The rows are grouped in 4 different ways at once. Each group adds its own fixed numbers to the row, and there is some noise. The rows also spread widely along 15 directions, which tell nothing about the answers.
In the rows, zero is written as 128.
Known rows, each followed by its group in each grouping:
[120 137  85 125 123 151 158  62  69 186 116 121 142 108 167 164 129 130
 165 111 119  68 135 121 106 161 113 123 129 161 120 146 183  95 132  80
 139 133  90 114 145 148 138 147  99] -> K886 (1) (4) (2)
[123 151 131 159 163 136 124 119 128  82 100 126 142 145 115  89 162  97
 141 158 103 156 102 125 163 122 138 124  97 118 107 156  76  95 102 121
 114 107 130 137 154 109 101 144 101] -> K514 (4) (1) (0)
[136 123 139 156 154 129 144 126  90 132 145 134 117  94 151 129 128 134
 144 104 140 151 136 117  84 131  94 138 129 159 158 142 115 146 141 122
 144 137  95 104 144 152 151 134 148] -> K382 (3) (2) (3)
[138 109 185 132 116  94 109 171  79 105 145 135 105  77 137 146 104  81
 113 137 148 163 141 138 133 130 118  83 114 105 212 113 120 151 120 124
 134 142  82 145 129 171 131  96 166] -> K886 (4) (1) (3)
[122 125 180 135 132 154  74 166 125 122 114 128 130 117 128 108 135 114
  99 121 152 162  89 118 125 107 190 124 115 140 125 106  89 153 165 156
  94 106 143 123 153 129 133 116 133] -> K382 (0) (4) (2)
[148 110 136 140 127 147 143 151  99 121  88 150 122 109 157  83 137 148
 141 137 128 136 144 113 128 119 104 150 138 146 116 140 110 109 152 157
 153 144 163  99 100 131 135 117 123] -> K449 (2) (3) (1)
[133 166 167 132 180 210 112 151  60  86  83 106 165 124 149  41 163 142
 158 146 110  75  99 125  87  82  81 138  86 140 125 171  87 155 134  72
 110  73 138 134 103  86 129 159  93] -> K449 (3) (0) (1)
[144 140 124  95 169  98 119 154 128 105 151 127  92 156 140 108 137 104
 119 125 140 179 143 137 158 154 132  94 100 122 167 123 153 114 121 159
  80 113 151 144 163 129 151 103 153] -> K514 (5) (3) (0)
[114 118 145  89 137 103 149  98 121 137 130 115 130 146 138 129 117 106
 104 149 115 121 102 135 171 149 140 109  95 126 147 121 146 136 143 130
  98 112 127 134 144 123 148 115 141] -> K427 (0) (0) (3)
[ 97 131 148 172 170 133 102  94 139 123 106 106 145 118 110  88 125  72
 104 137 122 148  54 115 139  77 187 128 145  96  65 123  79  99 112 130
 107 123 143 152 164 106  95 133 126] -> K427 (5) (2) (3)
[120  64 141 135 123  87 116 138  97 130 123 187 128  98 164 143 117  77
 142 129 138 138 144 132 133 117 132 114 153 136 147 119 117 107 157 154
 171 166 109 122 136 161 162 120 144] -> K382 (1) (1) (1)
[134 154 125 141 123 153  80 140 119 149 114 101 120  97 102 135 111 105
  98  94 160 146 100 102  99 111 209  97 157 114 111 103 128 117 133 131
 112 130 133 130 144 137  91 106 137] -> K449 (2) (2) (2)
[137 130 128 115 153  90 139  94 137 116 137 142 121 123 128 138 118 107
 138 132 112 134 129 128 132 133 127 125 119 121 152 141 138 149 125 116
 124 111 128 107 157 120 139 135 112] -> K514 (5) (0) (3)
[132 192 105 136  99 198  95 153 150 123 120  82 131 144 104 122 142 129
 111  87 148 112  93  92 116 134 191 115 101 115 100 109 139 100 115 135
  85 113 158 127 141 123  69 124 100] -> K514 (5) (1) (1)
[153 140 132  99  76 135 124 162 125 126  99 143 140  93 151 142  98 102
 123 121 147  73 137 118 133 133 133 111 130 107 127 105 163 113 120 134
 138 154 165 124  85 151 126 117 119] -> K514 (3) (2) (1)
[126 127 114 143 181 123 162 109 104 138 110 107 121 124 127 100 147 126
 116 142 122 173 129 140 145 137 113 111 130 127 136 136 133 109 133 123
 106 117 116 129 157 117 145 132 145] -> K449 (4) (4) (3)
[124 132 132 111 138 151 129 119  87 139 118 114 124 137 155 100 139 134
 139 129 123 102 131 118 126 120 120 115 123 123 137 124 156  89 134 126
 113 110 144 136 133 117 128 117 138] -> K449 (2) (3) (0)
[140 133 178  89 106 142 104 110  97 104 137 131  88 166 144 138 148 142
 146 156 102 121 135 118 156 120 136 109  56 122 201 125 144 134 137 123
 103  61 142 139 147  83 104 128 118] -> K886 (5) (2) (2)
[111  88 140 128 151 138 121  73  56 148 115 141  93 163 143 107 166 112
 132 162  94 139 118 133 148 105 138 107 128 160 141 158 108 107 167 141
 137 112  98 136 131  96 121 102 132] -> K382 (5) (0) (0)
[127 169 105 150 155 133 102 113 109 128 146 120 122 121 148 130 126 115
 154  93 141 122 127  92 100 131 140 126 128 144 114 133 126 123 106 122
 115 130 131 112 147 139 122 126 100] -> K449 (4) (4) (3)
[158 179 111 112 101 169 132 172 169 115  98 106 160 120  98 126 127 123
 101 110 148 133 102 118 143 167 181 116 104 121 105 123 140 131 139 143
  96 125 167 107 117 148 107 131  97] -> K514 (2) (1) (3)
[148 136 125 116 131 138 119 152 131 116 104 133 136 110 116 122 128 123
 129 117 135 140 126 129 122 133 144 117 120 121 148 132 129 133 149 121
 120 107 130 114 140 131 132 137 116] -> K514 (2) (1) (1)
[104 109 122 125 166 120 115 124 114 109 117 147 151 139 152  98 138  70
 139 139 128  96 107 125 137 113 127 114 137 132 109 141 101 109 131 131
 142 141 126 133 126 123 141 126 118] -> K382 (0) (0) (1)
[147 139 108 151  88 146 177  97 120 118 126 126 122  92 134 161 144 157
 166 110 108 137 170 118 126 158  94 132  89 101 175 129 168  66  94  88
 146 116  91 112 181 137 100 180 125] -> K427 (5) (1) (0)
[111 135 180  98  92 159  88  90  87 138 135 138 125 169 180 124 130 139
 157 132 102  40  88  91 128  98 144 154  71 149 138 127 131 137 149 126
 112  73 151 118 128  90 119 126  92] -> K514 (0) (2) (0)
[118 155 166 114  94 141 164 148 134 122 128  85 162 125 150 119 107 112
  84 143 139  75  79 129 155 161 108 132  82 122 125 103 145 132 104 148
  96 151 161 140  93 156 129 103 150] -> K514 (5) (2) (2)
[109 110 138  96 113 109 151  85 111 146 179 140 102 156 145 158 125 151
 135 102 103  39 124  96  93 134  87 130 132 163 175 128 165 169 157 128
 157 121 111  88 101 109 130  88 139] -> K382 (2) (0) (0)
[125 132 129  96 130 138 183 139 158  90 128 116 157 150 130 119 161 128
 128 141 113 103 115 151 165 174  83 121  63 112 172 133 150 128 124 119
 104 100 129 129 139 120 139 158 126] -> K514 (5) (1) (1)
[136 131 156 155  87 158 130  97 111 150 119 108  94 142 141 130 129 172
 111 126 124 155 112  91 141 122 164 161  98 153 116 114 123  99 149 177
 108 114 158 109 150 125 107 108 143] -> K382 (2) (2) (0)
[107  96 130 114 169 107 108 147  97 133 152 154 127 129 142 112 137  81
 118 112 145 125 117 128 112 121 134  88 157 143 141 126 124 147 161 149
 138 149 105 126 116 134 154  93 152] -> K449 (4) (0) (3)
[123 129 129 151 139 112 125 104 101 122 122 140  99 121 127 124 134 111
 144 133 106 111 129 101 124 112 114 111 146 128 134 139 111 122 112 123
 155 133 120 117 113 113 100 105 117] -> K449 (4) (4) (0)
[124 142 120 132  99 144 133 102 111 161 128 101 111 132 150 142 114 142
 114 114 133 121 129  94 130 131 163 123 115 130 115  95 174  82 118 139
 102 125 151 130 154 132 108 105 136] -> K449 (3) (1) (2)
[129 158 129 141 113 167 125 142 145 115 110 106 154 122 115 109 139 131
 118 111 133 103  94 102 123 123 155 129 111 115 105 115 123 121 124 135
 121 122 163 120 121 116  95 134 110] -> K449 (1) (2) (3)
[135 158 129 120 132 157 106 134  93 124 122 104 102 133 119 117 146 128
 124 125 120 102 116 108 117 125 133 100 118 137 153 141 130 153 131 116
 117 109 131 128  99 112 101 100 110] -> K449 (5) (4) (1)
[118 170 114 124  93 150 115  92 136 134 147  97 129 123 136 165 130 124
 155  90 133  66 111  92 109 137 151 126 104 104 139 100 159  92  94  96
 120 106 120 115 173 127  85 146 102] -> K382 (0) (3) (1)
[111  76 164 136 101 130 187 127 155  97 111 145 165 111 142 107 146 135
 119 154 111 103 129 128 153 124  80 137 118  84 144  98 131  82 118 134
 161 134 138 119 137 107 110 151 159] -> K449 (2) (0) (2)
[134 146 111 143 104 147 159 133  92 125 146 105 106 126 153 131 147 120
 141 126 139 126 157 110 143 171  91  97 106 128 162 120 159  61  85 132
 138 158 113 137 126 152  97 105 150] -> K886 (3) (3) (3)
[120 129 122 163 155 125 133  75  99 126  88 125 139 123 141 109 137  82
 131 170 111 160 100 129 166 129 162 127 120 136  79 161  89  86 102 125
 118 139 124 139 156 137 114 132 109] -> K449 (5) (0) (2)
[119 154 144 129 157 145 124 131 110  96 117 108 157 131 126 103 140  97
 126 142 123  97  93 123 122 131 115 116 110 141 125 149  96 142 116 109
 123 127 127 130 115 129 119 122 117] -> K382 (2) (0) (2)
[134 145 119 118 134 133 127 119 119 147 116 106 117 104 112 125  92 129
 101 107 126  92 122 100  96 104 142 108 165 113 116 113 160 132 136 109
 126 134 155 114 114 116 106  93 132] -> K427 (2) (0) (2)
[133 122 128 135  98 131 158 108 101 159 112 127 125  97 159 135  94 135
 125 118 126  97 120 106 123 130 121 154 130 147 111 130 154 124 141 131
 136 141 134  97 118 149 139 107 120] -> K886 (0) (1) (0)

New rows, each followed by its group in each grouping:
[125 128 118 160 173 114 123 133 133  97 108 137 137 131 142  75 123  99
 129 136 131 143 112 100 136 113 129 149 144 143  71 148  81 111 119 161
 136 155 171 113 117 129 132 107 119] -> K449 (2) (0) (1)
[145  92 140 124 114 134 171 141 141 126 108 154 131 101 129 125 135 148
 122 124 131 151 127 129 136 143 118 146 120 134 146 132 124 150 169 151
 151 124 124  84 131 124 146 145 135] -> K886 (0) (2) (3)
[145 142 159 156 120 129 148 128  54 139 153 103  85 121 205 110  97 174
 129 118 142 163 159 102 124 133  81 169  74 164 159 118 159 105 113 163
  84 131 158 128 152 170 168  91 175] -> K449 (5) (1) (0)
[137 140 170 111 119 143  88 153  80 122 131 131 112 135 161 111 112 127
 122 127 136 116 124 109 121 110 137 125 103 144 148 124 125 139 147 146
 102 113 155 124 121 133 137  92 135] -> K514 (2) (0) (0)
[126 131 114 129 125 167 144 123 155 116  92 120 152 138 110  90 151 138
 117 127 112 102 105 108 140 111 150 128 136 102  85 121 133  88 135 137
 127 111 170 116 130  87  91 134 116] -> K449 (2) (0) (0)
[145 143  95 130 132 140 136  92 117 142 113 138 119 111 109 154 152 142
 161 109 106 121 147 113 101 142 134 109 131 138 154 147 146 125 136  80
 147 101 101  95 161 111 110 159  88] -> K514 (1) (4) (2)
[128 152 118  88 114 118  72 144 122 124 180 155 111 140 182 160 115 115
 163  73 156  71 152  86  95 140 138 111 116 148 152 105 173 138 124 139
 121 126 146 114 129 142 143 109 112] -> K449 (3) (4) (1)
[170 146 164  94  77 119  84 181 121  86  98 171 134 102 150 137  97 100
 135 139 135 114 145 110 155 126 168 121 102 117 139 121 129 137 133 155
 125 128 187 118  90 157 129 111  93] -> K449 (2) (1) (0)
[124 139  90 144 180 119 114 161 138 109 111 129 141 126 123  90 130  66
 113 122 152 154 117 122 150 129 155  91 157 122  81 127 117  93 119 152
 116 164 163 143 126 137 129 105 124] -> K886 (1) (4) (3)
[114 165 113 108 137 151 102 122 160 105 148 123 153 133 125 136 150  98
 148  90 133  78  99 113 117 133 153 110 109 106 123 125 148 125 115 102
 100  93 121 130 162 108 105 160  91] -> K886 (5) (4) (0)
[151 135 110 122 135  95 132  99 145 117 132 155  96 116  91 159 135 124
 132 113 105 145 128 109 116 145 156 118 139 152 143 165 117 185 147 126
 152 117 109  79 123 120 113 119  94] -> K449 (5) (0) (0)
[159 123 143 131 131 126 143 136  52 129  87 140 105 108 171 100 104 135
 137 153 115 132 158 122 142 108  97 132 114 147 137 147 147 111 142 134
 129 133 168 126 105 141 157  97 127] -> K886 (1) (1) (0)
[130 144  95 173 177 128 175 105  98 143 112  97 124 121 137  85 119 127
 116 131 129 173 125 112 134 144 107 142 135 157  91 154 115  95 115 136
 122 163 136 113 141 147 137 107 140] -> K427 (0) (0) (3)
[129 131 166  87 126 118 112 137 110 133 111 111 127 150 151 110 101  96
  84 163 138 117  98 134 180 124 166 106 104 121 122 104 146 119 148 170
  81 124 188 158 102 130 143  83 145] -> K382 (2) (2) (3)
[155 130 121  86 107 110 110 111 124 123 133 171  61 175 135 140 128 153
 144 134  91 119 165  90 136 122 145 125 110 161 160 140 158 154 164 161
 138 102 190  87 106  86 113  84  88] -> K514 (5) (1) (2)
[158 104 169 105  58 108 132 112 123 121 106 174 106  86 141 162  98 134
 145 145  93  94 164 111 137 100 127 121 119  90 175 103 160 130 135 115
 166 111 154 110 116 112 101 132 106] -> K427 (3) (1) (3)
[131 185 154 124  99 168  75 191 124  81 130 119 162 114 136 124 128  72
 127 108 157  64  87 108 117 134 153  99 103 119 120 118 107 128  97 133
 119 147 146 147  82 156  96 114 112] -> K382 (3) (2) (0)
[161 150 131 118 125  85 122  88 119 118 119 158 116  86 163 156  94 104
 171 130 115 123 151 120 132 126 133 144 112 113 136 141 148 120  96 103
 121 114 144 109 170 148 141 158  80] -> K514 (5) (3) (0)
[133 117 113 121 102 148 147  97 137 134  91 143 145 119 140 133 135 125
 134 135 108 100 125 119 146 115 156 139 128 108 103 117 158  85 144 131
 137 120 159 115 139 110 112 152  93] -> K382 (5) (1) (3)
[145 130 114 100 137 101 140 140 137 129 111 132 124 107 111 149 123  91
 102 132 142 160 135 142 153 162 157  77 135 112 152 123 155 126 129 131
 117 139 119 136 132 145 133 119 147] -> K449 (3) (2) (2)
[131 139 163 117  98 139 141 150 114 115 121 119 124 133 146 113 129 107
  99 149 127  97  93 119 155 148 122 127 102 147 123 125 123 136 132 173
 120 153 161 127  74 149 121  80 131] -> K382 (5) (3) (0)
[151 166  88 121 181 176  96  68  66 132  79 124 116 130 104 107 157 134
 188 138  79 106 135 108  94  84 147 104 138 134 130 192 126 127 152  41
 136  52 113 113 142  60  87 157  44] -> K886 (2) (1) (3)
[114 110 139  72 101  81 146  58 140 136 112 127 122 159 148 162 106  93
 120 177  96  70 110 127 203 135 152 111  94  94 138 105 172  97 120 129
 116 105 157 144 136 105 125 121 117] -> K382 (0) (2) (1)
[139 131 129 121 118 138 135 123 124 127 106 145 160  90 133 147 123 109
 131 109 132 103 111 129 109 139 147 131 138 143 113 145 123 147 151 120
 140 135 107  96 124 156 142 145 108] -> K382 (2) (0) (0)
[105 146 124 105 109 162  98  91  97 128 149 117 143 147 151 146 155 103
 160 121 116  61 119 111 124 128 146  96  99 104 155 118 161  87 106  88
 120  99 102 147 155 106  90 148 108] -> K449 (5) (0) (3)
[107 139 186 126  65 169 124 188 143 101 146 107 151 143 143 118 134 117
  83 122 145 101  77 109 156 157 141 128  68 137 134  91 119 131 129 185
 105 152 159 139  92 154  99  90 153] -> K427 (5) (1) (2)
[115  83 154 119 126  92 163 110 147 120 120 141 144 117 154 143 133 108
 117 147 125 147 137 150 177 139 125 110 104  90 162  82 162  74 121 136
 114 124 134 145 196 132 154 157 165] -> K382 (1) (4) (2)
[115 107 136  71  92 104 130  62  98 176 159 140  99 140 168 172 113 125
 146 123 104  42 133 115 119 124 123 111 127 112 177  96 209 118 141 113
 133 108 126 123 136 109 124 109 124] -> K514 (5) (3) (3)
[110 145 132 125 140 131 100 148 144 108 144 113 147 129 127 114 114  96
 114 102 148  83  94  97 109 116 145 116 141 111 108 109 124 127 113 136
 120 139 151 125 119 129 110 104 130] -> K449 (2) (0) (1)
[160 136 120 131 181  90 144 130  96 119 101 137 114 100 119 123 115 106
 118 142 126 217 143 148 145 163 141 106 115 167 145 173 106 160 147 127
 112 143 116 115 148 167 175 121 130] -> K427 (1) (0) (2)
[139 163 159 111 101 111  83 133  97 113 171 128 109 129 165 158  94 117
 150 114 134  94 132  86 116 139 134 122  87 145 171 118 143 149 110 131
 113 123 147 120 119 158 126  92 113] -> K449 (2) (1) (3)
[159 138 117 139 133 135 144 128 102 119 100 135 116 123 144 114 125 141
 142 139 115 150 153 114 136 132 117 140 119 147 129 142 130 104 137 140
 134 132 160 107 123 137 133 120 111] -> K382 (2) (1) (3)
[161 159  91 104 142  98 161 112 154  99  98 131 116 135  95 122 110 111
 122 156  96 100 131 103 158 146 121 116 138 134 108 166 134 158 120 129
 147 139 183  93  69 108 104  91  77] -> K886 (2) (0) (3)
[114 141 117 164 168 177 151  83  56 154 112 108 162 100 158 116 160 125
 162 119 126 120 102 136  88 144 103 141 112 168 125 176 110 113 130  76
 126 122  56 124 158 148 143 172 119] -> K449 (5) (2) (2)
[123 118 104 116  85 108 176 119 177 126 141 158 156  98 111 175 137 115
 142 102 118  51 117 104 106 182 103 121 157 131 140 128 141 151 126 121
 200 169 103  69  88 146  96 126 108] -> K449 (2) (3) (2)
[121 133 148 128  94 145 128 123  74 136 151 129  96 161 177 123 143 147
 148 128 119  97 143  95 136 153 104 126  85 169 156 121 144  91 130 155
 140 144 149 123 110 138 114  89 136] -> K427 (1) (3) (2)
[139  68 194  93  64 105 105 161 147 107 125 199 138  85 158 163 103 117
 125 117 143  95 137 122 124 107 144 141 128 111 167  89 130 161 175 163
 166 130 145  93 115 146 149 130 133] -> K382 (2) (0) (1)
[141 143 161  96 130 139  91 144  71 119 113 132 110 141 153 100 115 116
 133 153 119  87 131 114 124 101 116 101 113 129 159 127 137 127 133 118
 120 109 164 145  91 107 120  93 122] -> K514 (2) (2) (2)
[159 167 170 137 130 140 123 142 102 113  78  97 135  72 153 109  89 116
 111 146 146 145 114 130 143 116 138 139  98 113 113 125 122 137 108 114
  76 112 164 139 137 157 143 131 117] -> K886 (3) (4) (1)
[134 160 140  86  84 159 136 126 130 124 133 107 136 143 123 147 133 148
 115 116 116  57 107 105 125 151 141 112  86 130 153 115 170 163 145 123
 112 103 158 108 102 114 109 114 104] -> K449 (1) (0) (3)
[140 125 114 127 110  84 146 159 156 116 168 150 109 106 132 162 106 120
 119  83 148 108 145  96 105 161 100 122 157 147 153 114 146 155 126 161
 163 178 135  82  97 164 138  84 149] -> K382 (2) (4) (0)
[173 175 117 153  98 166 139 127 105 111  75 110 108 106 118 114 123 141
 126 148 112 133 143 101 135 129 135 132 109 127 113 143 128  98 100 116
 127 133 173 112 113 124  79 119  92] -> K514 (5) (0) (2)
[119 146  90  93 167  83 150  82 111 174 141  99 101 150 145 152 106  85
  98 133 137 136 120 132 156 171 155  86 138 152 119 120 183 104 120 142
  81 150 131 145 147 158 157  77 151] -> K382 (3) (3) (2)
[140 131 123 130 165 137 141 154 144  89  88 136 157  83  72 102 149  90
 127 127 121 119  99 139 111 112 120  98 152  94 139 161  92 162 135  83
 159 108  95 113 113  98 105 158 112] -> K886 (0) (2) (0)
[133 160 127 149  95 179 130 102  70 130 105 105 126 135 148 131 153 118
 144 147 117  99 114 108 137 148 130 125  93 156 124 149 119  84 107 121
 135 144 122 135 109 140  85 123 103] -> K382 (5) (2) (2)
[146 143 146 151 155 142 127  90  69 113  99 127 125 107 158 122 139 119
 160 158 114 172 141 138 134 124 129 137  85 141 147 160 105 104 115  94
 108 101 105 132 188 139 141 169 112] -> K382 (5) (0) (2)
[145 143 139  70 112  62  80  95 153  86 145 176 104 150 138 167 109  95
 172 140  90  72 149  92 155 118 152 104 109 101 166 124 151 144 105 117
 135  87 173 116 128  93 109 122  73] -> K449 (2) (4) (0)
[133 149  93 137 164 122 139  72 116 118 152 119  88 175 127 120 146 148
 160 127  98 138 144  88 129 138 115 129 108 159 138 163 130 118 122 125
 126 102 138 101 154  94 103 111 106] -> K886 (2) (0) (3)
